There are 3 ways to turn a row about zero (a turn may also mirror it). The second row of each pair is the first, turned, with some noise. The first 21 pairs use one turn. New pairs use 2 turns, one after the other, and a turn may come again.
In the rows, zero is written as 128.
Known pairs, each followed by its turns in order:
[111 148 149 114 133 127]
[153 120 121 126 147 141]
X

[112 132 140 113 124 124]
[145 127 113 129 144 126]
X

[138 132 113 136 126 119]
[127 120 144 124 136 125]
Y

[184 157 106 154 143 111]
[127 125 163 124  69 157]
X

[145  98  89 130 109  68]
[ 63 149 110 168 118 117]
S

[177 188 144 136 131 100]
[131 150 167  60 144 140]
Y

[ 92 158 173  80 113 106]
[124  84 171  98  95  87]
S

[148 156  90  66 159 143]
[180 114 171  93 118  89]
X

[140  83 131 142 140 105]
[ 91 121 119 137 148  94]
Y

[137 172 166 133 134 140]
[154  94 111  92 134 112]
S

[120  96 113 167  97 131]
[140 165 117 171 125 115]
S

[170 184  93 140 119 102]
[102  88  63 137 114 145]
S

[145 134 137  94 138 127]
[126 121 107 103 133 149]
Y

[115 133 115 115 127  95]
[146 121 101 118 108 122]
X

[134 129 159  76 179 117]
[ 97 107 165  71 153 135]
S

[138 138 112 150 136  95]
[125 115 119 124  88 144]
X

[132 222 126 112 127 141]
[148  55  97  98  93 150]
S

[211 135 138 123 166 158]
[ 88 149 133 106 190 183]
Y

[138  97  96 111 127 128]
[113  87 124 143 140 132]
Y

[106 129 108 130 130 157]
[111 120 134  98 148 118]
X

[160 118 138 133 107 138]
[ 93 133 142 124 121 145]
Y

New pairs, each followed by its turns in order:
[114 123 140 167 132 146]
[110  98 101 128 134 142]
S S

[108 151 124 122 164 144]
[ 97 123  90 133 140 131]
X Y

[133  52  69 121 110 174]
[ 83 133 139  90  54  82]
X S

[ 85 119 110 162 145 149]
[125 144  71 122 140 113]
Y S

[144 134 138 108 100  94]
[112 168 138 133 107 105]
S S

[153 101 135 187 132 159]
[137  99 173 103  84 143]
S X

[153  96 136 109 145 105]
[139  86 107 126 148 132]
S X

[156  86 138  87 150 150]
[127 110 105 170  96 169]
X X

[182 126 162 152 110 140]
[ 83 162 106 110 139 159]
S S

[121 165 175 152 133 114]
[ 70 109 145 151 127 133]
S S

[103 106 123 139 146 140]
[142  93 118 114 129 128]
S S

[150 112  54 146  87 145]
[123  82 161 120  61  97]
X S

[166 115 131 128 116 137]
[125 159 116 108 135 144]
S S

[ 95 128 160 141  93 186]
[106 106  85 135 187 102]
S S

[165  52 132 143  97 177]
[190 179 136 112 114  63]
X Y

[166  62 124 103  79 151]
[144 127 117 204  80 100]
Y Y

[100 167 145 127 149  99]
[126  87 108 112  90 138]
S Y

[ 77 135 113  62  80 108]
[ 59  84 102 130 125 177]
X S

[102  66 125  99 145 130]
[155 112 127 141 169 179]
S X

[145 130 106  96 112 144]
[107  95 121 109 127 108]
X S

[141  77 140 173 108 128]
[100 106  90  91 147 156]
X X

[170 149 128  95 122 136]
[108 123  99 167 147 115]
S Y

[106 133 137 166 145 175]
[119  81 103 135 162 150]
S S

[ 90 169 127 171 153 113]
[113 144 148  63 152 129]
Y Y

[153 172 116  78 168 130]
[ 60 137 113  88 128 146]
X Y

[125 144 149  90  65 153]
[171 101 149 188 122 119]
Y S

[108 135 101 100 169 124]
[166 105 168 131 125 129]
S S

[123 128 133 115  81 116]
[127 170 104 130 141 119]
Y X

[177 100 187 117 135 110]
[148 124  83 108 173  83]
S Y

[128 167 183  70 115 168]
[134 177 178  66 152 110]
Y X

[150 133 138 111 135 120]
[130 122 102 140 137 117]
S Y

[171 153 188 183 147  84]
[164  45 112 101 166 103]
S Y

[109 174 139 131 159  92]
[179 134 154 140  92 118]
Y X

[140  77 110  93 235  83]
[156  68  96 144 232  89]
Y Y

